Each cloud of rows lies close to a flat space through zero, with a little noise off it, and is much wider in some directions of that space than in others. After each cloud: how many dimensions does that space have?

[[ -3  -2   0   2  -8 -21  -4  -3 -19  -9  -5  -4  18   8 -18   6   8  10
  -27   5   8  12]
 [ 21   4   4   9 -15 -25 -12  21   1 -22 -23  19 -14  15 -21 -34   0 -14
    0  -5  13 -15]
 [-16 -11 -19  -5  13  -2 -12  18 -17 -38 -22  -5 -12 -25   1  21  -1  15
   -8  20  20 -13]
 [  0   4 -17  10   1 -14  -7  12  -1  18 -34   4   4   0  -4   0  16   5
    3  18  26  -1]
 [-35 -15  20   8  -5  14   1 -25  16  -2  31 -11  33   3 -12 -41   7   9
   25  -6   7  -4]
 [  1 -34 -19  -5  -2 -23 -15  12  16  30   4   6   6  18  -6 -28  20   3
   13 -29  -7 -13]
 [-10   9   8 -15   7  -2  18   2 -20  -1   8  17   6  -2  19   2 -21  36
  -23  19 -10  18]
 [-16  -5  -9   7  -3  10  -6  -7   2  12 -20  -6  19  -1   0   9  -1   8
   -8  11 -16   4]
 [-20 -10 -11  10 -12  17  -2   0  13  -7 -16  -1   5  -5  -1   2   4  -5
   23  -8   3 -15]
 [-24  -6  -3  27  -5   7   0  -6  26  27   1 -10  25   7   4   6  10   7
   17  14  -3 -10]
 [  6   8  10 -15 -12   8 -11 -18  18   3  -4 -20  -6 -10 -39   3  10 -36
   34 -45 -30   4]
 [ 18  26   3   4 -14  -8  18  -5 -17   5 -12  25   4  10  18  -9 -13   2
  -21   7   7  15]
 [-11  -7  -5  -3 -16  20   9  -9 -10 -17   4   3   6   4   5  17 -11  -3
   -9 -16 -11   5]
 [  1   4 -20 -14  -4  12  -6 -20 -13   7   0  -1  -9  -1 -15  10  11 -11
   27 -26   2  -3]
 [ 12  11  22   3   5 -18   7  -6  11   3  28   0  -2   0  -1 -26   4  -3
   10  -3  10  -3]
 [  6 -20  11  -8  -3  -8  -4   8  -2  -5  13 -14   4  15  -8  -6   9 -11
  -24 -10  20  19]
 [ 11   8  33  22   8  -7 -20   6  37   3   4 -21  -9   7 -21 -25   2 -21
   14  17  -7 -12]
 [ 21  15   7  -5   9   6  19   9  -1   6  -8  19  -1 -21  10  -3  -7   6
   -4   8 -16   1]
 [  3 -10   9 -10   1 -20   8  24   8  -2   1   0   2  -8  -6   5   9   4
   -8  -5   4  11]
 [ -3   0   2 -30   2   4   0 -12   4   7   3 -12  -8 -15   9   8  -8  -6
   -1 -23 -21  20]
 [  4  -4   7 -12  24   0  14  -3 -14  14  32   8  11  -6  10 -19   0  30
  -12  15   0   6]
 [ 13  -1   1  -8   9   9  16   1 -15 -17   1  -1   9 -32  -6   4  14  -4
   -9  -1  23   6]
 [  4  -8   0   8  24  12   1  15  12   5 -16  -1  10 -31  -3  -6  10   8
    3  27  -5 -12]
 [-24   1  18 -23   1  23  -3 -25   8   8  24 -18  -3   6   6 -13 -16  -3
   16 -13  -7  23]
 [ -5   5 -11 -15  -2   7  13 -13  -3  19  -4  -7  10 -20   0  23  11  -1
    9 -17  -4  14]
 [ -4   8  14 -12  -1   1  14  16  -6  17   7  16  -3  18 -17  -3  -1  19
   12  10   9  20]
 [  6   2  10  24 -10 -34 -15   0   1 -53   3 -22   1 -11 -20  32   6 -16
  -28  -2 -10 -17]]
 => 14

[[  9  16  -8   1  19  13 -11 -19  12  -8 -31  18  19   9   6 -10  10 -34
  -17  -9  -7   6]
 [  5  16 -19 -10 -23   1   2  13  24   0  16   5   6  -4  -7 -16 -12  -1
    3 -23 -19 -19]
 [-38  -7  -5 -21   0   8  -1 -19 -13  26  19  -9   7  30  14   2 -11 -21
   -2 -18  16  -3]
 [ -7   1  -4   8 -13 -15   9   5  -7 -12   6  23  15  12  13  16   4   7
   13 -11   1  -3]
 [-12 -13  12   2 -16  10   9 -10   7 -10  -2 -10 -12  -6  13  12  17  -8
   -8  -4   5   3]
 [-14 -11   1  21  -9  -3   9  13  -1  -5  22  -7  10 -21   0  -2   1  25
  -11  -2   1  -2]
 [  5  -8 -28   5   5  16 -14  -3   8   1 -13   8   3 -15 -11  -3   2 -18
  -16  -9  -6  21]
 [  4 -16  23 -13  12   1  31  -3   6  25 -13   5 -12  18 -21  -3 -16  12
   21   8   4  19]
 [-12  12   5   0   0 -32 -12  11  15 -10 -20 -18 -26  18  -2  22 -14 -31
  -28   3  -9   6]
 [ -2  -7  13  -6   8 -17  -8 -20  14   1 -41 -19   2  -5   8  -2 -18  -2
    3 -10   9  -7]
 [ 12 -17 -11  20   3  -9   2 -13   9   9  -7   6   3  -4   5  22 -34  -9
    6   7  16  14]
 [-15   0   1  -5  -1  15   0  -6 -13  -3  13  22  23 -10  10 -15   7  -9
   14   3  10 -11]
 [  8 -13  -6 -28 -20 -18   5   5  -1  12  11  -9 -18 -22  -1   1  -6  -3
   14   1   8   0]
 [ 13  -5  22 -19   3  -1  12   7   6 -23   7  -6  -5 -15  16  -5  -7 -12
  -30 -18 -15   4]
 [ -3   5  10  -2  18  10  16   2  -2   1  -5  21   6  -7 -31  22 -19 -13
  -16  -6  12   0]
 [-23  -5  -4  17  19  -7   5  -2 -15   7  -6 -16  -9   1  -9  -3  15 -19
   19 -10  23  28]
 [ 44   5   4   4  -2 -17  -1  -5   8 -11 -13  44  -8   5   6  21  -9  20
   -8 -16  -5 -12]
 [-12  24 -23  -4   0 -11   1  -6  -2 -15  -4  -7   0  -9   8  13 -33   1
  -12   8 -16  10]
 [ -8  17 -15 -22 -16  -5   0  -9  -5 -10 -17 -12   2   2  12  12 -13  24
    0 -22   8   0]
 [  0   8  -3  -3  32  -1   1   6   0   8  17 -27  12  -2   6   3  -6   4
   17  -8  -6  27]
 [ -4 -22   6 -14  -5   7  -1  13  -6  15 -14  46   4  10 -27   6   2  12
    7   8   1   1]
 [ -1  -9  11  -5  -2   4 -13   7  17  -9  -4  18 -25 -13   0  -7 -26 -10
  -24   6  -2   5]
 [-10  -1   5  -3 -12  31 -16   8  -4 -14  -4  -6   7  -1   7 -31  15  -5
    5  -1  14  -8]
 [-17   4  -5  23  20 -17 -26  -3  -1   2  -3  -1 -12 -14  -3 -17  10  15
    2   8 -15  -2]
 [ 20   4  -8   5   9   7  28 -19 -42  -4  14  17   7  15   3 -26   9  -3
   10 -13   1 -13]
 [ 19 -12   8   3   5  13   8  23   1 -16   9 -11  24  -6 -15  -3   2 -15
   -5  -8 -25 -18]
 [ -4  10   8   3   2 -22   1  11   9   4 -17 -17   5  -7  -7  -6   5   2
  -12  10  13  10]]
 => 20

[[  3 -19 -12  22   0 -14  -4  -4  -6  -4  -6 -22  24   4   9  17   3 -20
   -2  24   6  -8]
 [ 23 -11  -4  10  19 -21  -7  10  14 -10  -4   9  21   8  -2  16   4 -16
    4  22  -2 -12]
 [-22  11   6   1 -28  22  17 -21 -22  25  -1 -19  -1  -2   0 -19  -4  11
    6  -3  11  11]
 [ -5 -14  -7  18  -7  -4   1 -13 -11   7  -7 -25  20   3   5   6   2 -17
   -1  21  11  -2]
 [  8  -3 -24   7  16 -12 -17  22  23 -29  20  14 -24  -2   5  15   0   2
   -9 -19 -17 -11]
 [ 12 -39  -7  28   7 -26 -14  -6  -8  -7 -22 -45  44   8  19  34   4 -32
  -15  45  16 -12]
 [-22 -12  15   0 -27  12   9 -23 -42  18 -21 -39  25  -6  14  -2  -3 -11
   -4  15  19  11]
 [ -3 -17  21   3 -15  -2   8 -20 -34  18 -29 -32  47   3  10   4   1 -19
    3  37  22   5]
 [ 10  -4 -14   1  20 -13 -15  19  23 -24  12  19 -17  -2  -1  12   3  -3
   -6 -12 -14  -8]
 [  7   1 -23  17   0  -8  -4  11  12 -15  18   5  -5   3   5  10   0   1
    1  -3  -9 -11]
 [ -8 -25  29   2 -19  -1   9 -28 -46  24 -41 -49  58   1  16   7   0 -25
   -2  45  31   7]
 [  0  -8  -4  21  -8   0   7 -17  -5  18  -9 -30  21  12   1   3   1  -6
    1  27  14  -4]
 [ 15  21  13 -13  11   2  11   4  18  11   1  36  -2   7 -22 -18   2  12
   18   0  -6   1]
 [  8   9  -4  -9  13  -7  -5  18  13 -18  12  35 -13  -4  -6   0   2   1
    6 -16 -16  -3]
 [  2   2  -1  -6  11  -3  -5   6   9  -7   3  17 -10  -3  -7  -1   3  -2
    1  -8  -7   0]
 [ 16   0 -13  -5  23 -19 -13  31  18 -36  16  45 -11  -7  -1  12   4  -9
    5 -16 -24 -11]
 [ 10   8  10  -2   1   4   8  -5   8  16  -6   0   7  10  -8  -8  -1  11
    5  10   6   0]
 [ 17   4   3   2   6  -4   2   5  15   3  -1   2   5  11  -1   2  -1  10
    0   8   1  -6]
 [-23  -6   7  -2 -17  12   4 -16 -27   9  -9 -20   3  -9   5  -6  -1  -7
   -3  -2   9  11]
 [ 20  -8 -11   6  21 -15 -17  18  29 -20   6   2 -11   6   7  19   0   6
  -15  -4  -8 -12]
 [ 11   9 -13   4  14  -6  -3  13  26 -10  15  24 -16   4 -10  -1   2   6
    5  -9 -13  -7]
 [ 17  -4   0  10   7  -8  -2   1  15   3  -3  -8   8  12   0   8  -1   5
   -3  14   3  -7]
 [  6 -22  -1  20 -12  -8  -3  -7 -15   1 -15 -46  34   9  26  23  -4  -8
  -14  29  16  -8]
 [ 18  14  -9  -8  25 -12  -6  26  30 -22  19  56 -17  -1 -16  -2   5   1
   14 -16 -23  -8]
 [ 21   4   2  -6  18 -11  -4  17  18 -12   3  28   3   4  -5   5   2   1
    6   1  -9  -7]
 [ 37 -20  33 -16  29 -28  -9  13   2  -8 -35  14  50   6   3  20   5 -22
    2  37   6  -7]
 [ 15  18   7 -10   6   3   7   9  16   3   5  26  -5   6  -9  -9  -2  18
   10  -6  -6  -2]]
 => 6

[[ 27   1 -10  15   2 -15  17  -4   6  -5  12  -5  11 -10 -23 -27 -28   6
   27  16  20 -14]
 [  7  10   7  15   8   7  -1  18  -1   0  -3 -11  10 -12 -15   0  10 -10
    8  14  13  16]
 [-37  -7   2 -10  -7 -14 -11  -5  -5  -5  -3  -9  -1  -3  15  -2  -5  -8
   -7  -4 -18  20]
 [ 13   3  -3  -6  -4  -1   1 -13   9   1   1   7  -2   2   1  -3  -7   9
    0   4  -5 -25]
 [ 21  -2  -7  -3  -4   4   6  -6   2  19   9  -3 -10 -10   0 -19 -12   2
   20  -4  12 -34]
 [  8  35   8  31  23  11  -7  14   3   1  -2 -17   9 -12  -9  19  33  10
    8  26   0  41]
 [ -1   6   0   2   3   1   2  -3 -10   4   3  -5  -3  -8  -3   1   9   3
    6   5  -1   7]
 [  8  17  -1  19  10   1   5   2 -11   5   5 -15   5 -20 -14  -4  14   5
   19  17   8  20]
 [ 10  -3  -6  11  -3   2  16 -12  -1  -6 -10   3  14 -19 -27 -18  -2   1
   11   6  14   2]
 [  1 -14   2 -20  -6   7  -1   6  -8   8   3  12 -15  17  13   6   0  -5
  -12 -21   0 -25]
 [-13  12  -2   8   4   5  -8  -8   3   8  -3  -9  -5  -8  12   7  16   8
    3   0 -12  20]
 [-25  -9   6 -17  -6  -5  -1   4 -30  -3  -1  -2  -5  -2   3   7  12 -12
  -13  -5  -8  16]
 [ 13   1 -16  27  10 -10  21 -11   4 -12   7   5  11   3 -18 -13 -17  17
   17   1  13  11]
 [ -5 -12 -18 -12 -19 -10  -3 -37  27  15   4  -2 -10 -10  20 -32 -37   9
   19 -15 -10 -40]
 [ -8  15   8   5   6   4  -6   0  -2  -9  -9  -2   7  -5  -3  18  24   5
  -12  13 -12  28]
 [ -2   3   1 -10  -6  -2 -15  -7  24   8   0  -3  -5   2  20  -2 -12   3
    0   1 -13 -19]
 [ 12 -26   4 -18 -12  -4   5   8  10 -12  -5  19   8  15 -10  -9 -26 -16
  -14  -7  12 -36]
 [-26 -10  -9   5   0  -6  11 -11 -19 -10  -2   6   0   4  -1   1   3   5
   -5 -16  -5  30]
 [ -1  -8  -1  -4  -6 -13  -1  -5  21 -17  -3  10  11  12  -1  -5 -24   1
   -9   4  -5  -9]
 [ 13  -3  17  -9   0  20  -9  34  -7  15  -4  -5  -3  -3  -4   5  15 -27
   -5   1  18 -16]
 [ 18   7  10   6   2  17   0  13   6   1 -12   0  11 -12 -19   1  16 -10
   -1  13  15  -4]
 [ -5  -3   6 -13  -3   7  -5   3  -6  -1  -6   8  -5   7   7  13  12  -4
  -16  -7  -6  -2]
 [  4   7   1   7   0   5  -3   0   6   9  -3 -12   4 -18  -5 -11   1  -3
   14   9   6   0]
 [  6  -7 -11  -1  -7  -1   3 -22  21  -2  -4  14  -1   7   5 -10 -17  12
    1 -12  -4 -23]
 [ -5  -5 -12  10  -4  -3   0 -15  20   4  -1  -4   1  -5   6 -17 -19   5
   14  -8   0  -3]
 [  2  -2  -1   5   5  -2   6   5  -3 -11   1   8   4  11  -5   7  -1   2
   -6  -1   3   9]
 [  4  -1   6  -3   6  -1   5  20 -29   2  10  -4  -6   2  -7   8  12  -8
   -1   2   9   9]]
 => 8

[[  4   0   1   7   0   0   5  -7  -3   8   2  -4  -5  -2   0   1   0  -5
   10   4  -2   2]
 [  1   1  -3 -14   8   5 -10  12  -1 -12  -2  19  12  -1 -10  -2  12  -6
  -12   4  -3 -14]
 [ -6   0   1  -5   2  -1  -1   4   4  -4  -2   4   2   0  -1   2   2   1
   -6   1   1  -5]
 [ -6   7   5 -15 -15  10 -11  13  11  -3 -10   6  12   4  -9   4   7  15
   -1 -14  -3   0]
 [ 11  11 -11 -31  -2  20 -35  36  -2 -33  -7  31  34   7 -18 -10  15  10
  -19 -17  -9 -13]
 [  3  -3  -7 -10  15   0  -8   8  -7 -18   3  18   9   2  -5  -9   8 -10
  -20   9   2 -16]
 [  8   8  -4  16  -1  -4   2 -14  -9  15   6  -8  -6   0   6  -1 -11   0
   15   7   2   7]
 [ -6  -2   1 -14   7   2  -5  10   5 -10  -4  16   8  -3  -8   1  12  -6
  -13   4  -1 -15]
 [ -7  -2   4  15   3 -11  15 -18   1  17   4 -12 -15  -4   8   5  -7  -6
    8  13   6   3]
 [ -1  13   2 -10  -9  11 -17   3   5   5  -8  13  12   6 -12  -3   8   9
   -1  -2   0  -8]
 [-21   6  10   8  -9  -7   6 -18  15  24  -6  -7 -10   5   4   5  -4  10
    2  11  12  -3]
 [-12   3   3  -6   3  -2  -3  -3   8   3  -4  11   2   1  -6   0   7  -1
  -11  11   6 -14]
 [  1   0   1  -2  -2   2  -1   3   1  -1  -1   0   2  -1  -1   2   1   1
    2  -4  -2   2]
 [ 13  -3  -5  -3   6   3  -1  12  -8 -14   5   2   5  -7   0   1   0  -6
    2  -6  -9   3]
 [-14  -5  11  14  -6  -9  20 -19  10  22  -1 -20 -19  -2   9   8  -7   2
   10   5   7   9]
 [-12   0  -1  -3  12  -7  -4  -7   2  -1   0  15   0   6  -2  -8   6  -7
  -22  20  12 -20]
 [ -2  -3  -1  -7   8   0  -4   5   0 -10   0  10   4   0  -4  -3   7  -6
  -12   4   0 -10]
 [-12  -5   6  13   0 -10  14 -19   5  16   0 -12 -17   1   9   2  -6  -1
    2  10  10   3]
 [ 11  11  -5 -10  -5  11 -16  15  -3  -8  -2  11  16  -1  -9   0   3   6
    5 -10  -9   0]
 [ 31  -9 -10  15  -7   6   8   7 -19 -11  12 -27  -6  -1  14  -4 -18   3
   23 -28 -13  36]
 [  0  -1   3   9 -10  -2  10  -4   2   9   1 -18  -8  -3   7   8 -10   6
   16  -8  -2  16]
 [  7  10 -11  -8   8   2 -18  12  -6 -14   3  18  16   2  -5  -7   0   0
  -11   4   0 -11]
 [  2   3  -1  -5  -6   5  -7   7   2  -4  -3   3   6   2  -3   0   1   7
    0  -8  -2   1]
 [-18   7   6  12   1 -11   7 -22   9  24  -1  -3 -11   2   4   3  -5   1
    1  21  13  -7]
 [ 12   7 -11  -5   4   5 -17  10 -10 -13   2  14  14   5  -4 -10   0   2
   -7  -1  -1  -6]
 [ -5  -3   5  14  -6  -6  13 -16   3  16   1 -18 -14   2   9   2 -10   3
   10   1   5  12]
 [  2  -6   1  12   3  -6  12  -9  -4   7   5 -11 -11  -6   7   4  -6  -7
    8   4   1   6]]
 => 6

[[ -3   5 -21   1 -10  -3   4  11   9  -2 -23  -2   9  10  -1   9  -6   1
   12  -9  18  -7]
 [-21  17   7 -17  -1  -6  12   8  15  15   2   7  -4  10   4   0  16 -12
   11  -3 -10  -8]
 [ -9  -3  -5 -18  14   0 -14   4  11  -5  -6  -3   0  11 -14 -10  14  -6
  -20 -10  -9  -2]
 [ 29  10   0  33  -8  10  13 -15  -5  -7  -1  21  -8   7  23   0  10  19
   12   4  16   0]
 [  4 -14   6  20  19  -7   6  16  10   8  16  19 -24  -6   8   6  15  -1
   -3   5  -2  -2]
 [  0  -5   5  30 -11  -1  10  -3  11 -12 -23  -3  17   9   4 -16  -2   2
    2  -6  -2 -16]
 [-22   3   1  16  -8 -17  19  -1   5  10 -22  17  17  -4 -24  12 -12  -4
   -5 -10  -4 -18]
 [ 13   5   4 -10   8  12  -8   0  25   6  -5 -11 -22  26  16   0   2   2
    5  -9  -3  -7]
 [-11   5  -1 -10   7  -1 -14 -16   8 -12  16   0  -8  -7  17   0  -7   8
    2  -5  -9  -1]
 [ 20  16  -3   9 -19   6  -9   2  -4   5 -13   4   3   7  -3  -8   1   5
   14  -4  10   2]
 [ -8  -3   0   7  -5   4   7  23  16   8 -31   0   3 -14   7 -20   5  -4
   12  -2   1  -1]
 [-19 -18  -9   6 -15  -6  11  -9  -1  -8   9   6  -6  -3   9 -10  -7 -26
  -16 -21 -21 -18]
 [ -5  -3  13   7   7  -7  -2 -18 -17  -4  -6  -7  -1   2   1 -21  -9 -10
  -16   2  -9  -6]
 [ 14  48   5  -5   4  -4   9   6  10  23 -21  26 -17 -19   2  -8 -14  17
   28   0   2  12]
 [-13   1  -5 -22   5   7  -4  -4  -4   3  -8 -11 -17 -11 -14   6  23   3
  -20   3   9  -4]
 [ -4 -11   7  26  -9   2   7 -22 -15  12 -29  -6   8  -7 -17  19 -22   2
  -19  -3  18  -4]
 [  0  -6  14   7   1   1  -4   5  22   5   1   0 -12   2   4  -2  12   0
   -4  -9  -4  -2]
 [ 17  12   6  11  -9   4  -1  -5   1  10  12 -11   0  -3 -10   6  -7  -5
   -2  -1 -12  -1]
 [-10  -8  -5  16  10   8 -25  -2 -15  12   8   0   5 -12   2   9   0  -5
   -2   7  -2  -2]
 [-17   5 -11   9  -1   4 -14   3   2  17  14  -8   1 -28   2   6   4 -21
   -4  -2 -17   5]
 [-15  -8  22 -17 -18   3   8 -12  -9  13 -19   6   9 -27  -7  -8 -18  -2
   -7  -5  -3  24]
 [ -2  22   6   1   8  -8  10  -3   5  -1 -10  21   3   3  26 -24 -10   1
   19  -1  -7  11]
 [-17 -15   9  20 -10  -1  -8   5   7   6  -5  11  -2  -6  13 -12  13  -5
    7  -4   0 -13]
 [  2  -2  -1 -10  14  -2 -11   3 -10   2  23  -6 -13   1 -11  22  -1  15
    4  17   6 -16]
 [-28  -3 -11 -16   6  -9 -13  14  12  -1   6   0   9  -9   6   9   1  -6
   11  -5  -1   6]
 [  2  -2   9  22 -17  -2  -7 -14  -4   4   2 -11 -22 -21   9   5   9  -1
   -6  -5  20   0]
 [ 12  15   2  13 -11  -7   2   3  11  -5  -8   4   6  -2   3 -13  -2   3
   11  -9   1   5]]
 => 17

[[ 18  11  -9   0   5   4   3 -11   1   2  17 -19   6 -25  22  12  -7   4
   -9 -14   2  -1]
 [ -3  -7   6  -5  -7  -5   0  10  12  -7  -9  17   4   7 -21  10   6   4
   -1   2  -5   1]
 [ -4  -2   5  -1  19 -25 -10  -5  -8   8  14  15  -2  -2   4  15  -5  -6
    1  21   4  10]
 [ -2  12  19   6  26 -14  -8  11  -3   2   7  24  -3 -12  -9  27 -14  -4
    3  14   8  19]
 [  8 -11 -27  -4 -22  10  -5 -14   6 -10  -7 -15  10  12   6 -33  10   2
    0 -15 -16  -8]
 [-13   9  10   2   8  -5   4  12  -6  -8  -1  13  -1  -1 -10  -7 -10   4
   12  18   3   2]
 [ -1  15 -11   2  14 -30 -10  -2 -10  -4  -8  23 -16  -2   6  -8 -12 -13
    3  18  -3  10]
 [ -6  -7  -2 -10   0   2   1   1  -9   7 -14  -2 -17  26   0 -18  19 -17
   -1   5  -1  -6]
 [ -1   6 -15 -14   2  -5  -3  -5 -14  -3   2  -6   5   3   9  -4  -4  -3
   -1  -1   3   3]
 [  1  -2   7 -17   8 -12 -16   0  -1   0  -4   6  13  13  -5   5   3 -10
   -4  13   5   3]
 [  2   0  -5   5  11 -22  -9 -17  -7  14 -17  10 -23  12  10  -1   6 -23
   -1  10   2   8]
 [ 18  -6 -22   2  -4  25 -10 -18  -3  -3   4 -22  -8   4  14 -25   6 -15
    3 -27  -6  10]
 [-17   6  -3  30  11 -28  -6   1  -5   2  -7  33  -9   0  -3 -12 -17   3
   12  25  -7   8]
 [-10  15   1   2   3  -5   4   5  -7 -15  11   5  14 -21  -2   2 -27  18
   13   9   5   7]
 [  5  -4   4 -10  -1   4  -4  -3   3  -6   3  -5   1   0  -3   0   3  -4
    2   0   2   3]
 [  6  -5  -4  15   9  -6   8  -6   7   4  18   3   0 -11   8   4   3   8
    2   4 -11  -2]
 [ -5   5  -4  -4  -5   1  -5   7   5 -17 -11  12  23   4 -18   2  -9  11
    6  -4  -3   8]
 [-10   1  11  10   2  -4   2   7  -1  -6   4  13  -9  -8 -10  -2 -11   4
   12  11   2   6]
 [  7  -2   4  -5   7   6  -2  -5  -1  -7  18  -8   4 -11   2   3  -4   0
    8   1   3   9]
 [  2  -5  -3  14 -18   0  -4   8  14  -7  -1  16  -8 -10 -12   3  -5   8
   -4  -9  -9   4]
 [  6  13 -20  -1  -8   1  18 -18  -7 -21  -6 -14 -36 -21  14 -24 -11  -5
   20  -6   2   7]
 [ 11  -1   0 -12  13   1 -17 -11   0   6  -7  -8  14  19   7  -6  11 -17
   -5   1   0   1]
 [ -8  18 -19  15   6  11  26  -7 -10 -18   5  -9   9 -20   5  -8 -21  22
   25 -10  -3  10]
 [-11   3  20  -2  10  -4  16  13  -1  -4  17   5  -1 -13  -8  15  -5  13
    9  18   6  -4]
 [  2  -9  -3  -1   5  -3   6   2   3  11   2   1  -5  13   3   3  20  -4
   -8   1  -8  -9]
 [  4  -3  -7   6  -3  -6  -9 -15   4   1 -18   2  -6  11   2 -12   2 -11
    4   0  -2   5]
 [ -6  17  11  -7   0  -5  30  10  -6  -6   6  -2 -26 -29   1  24 -10   9
    3   2  14  -2]]
 => 12
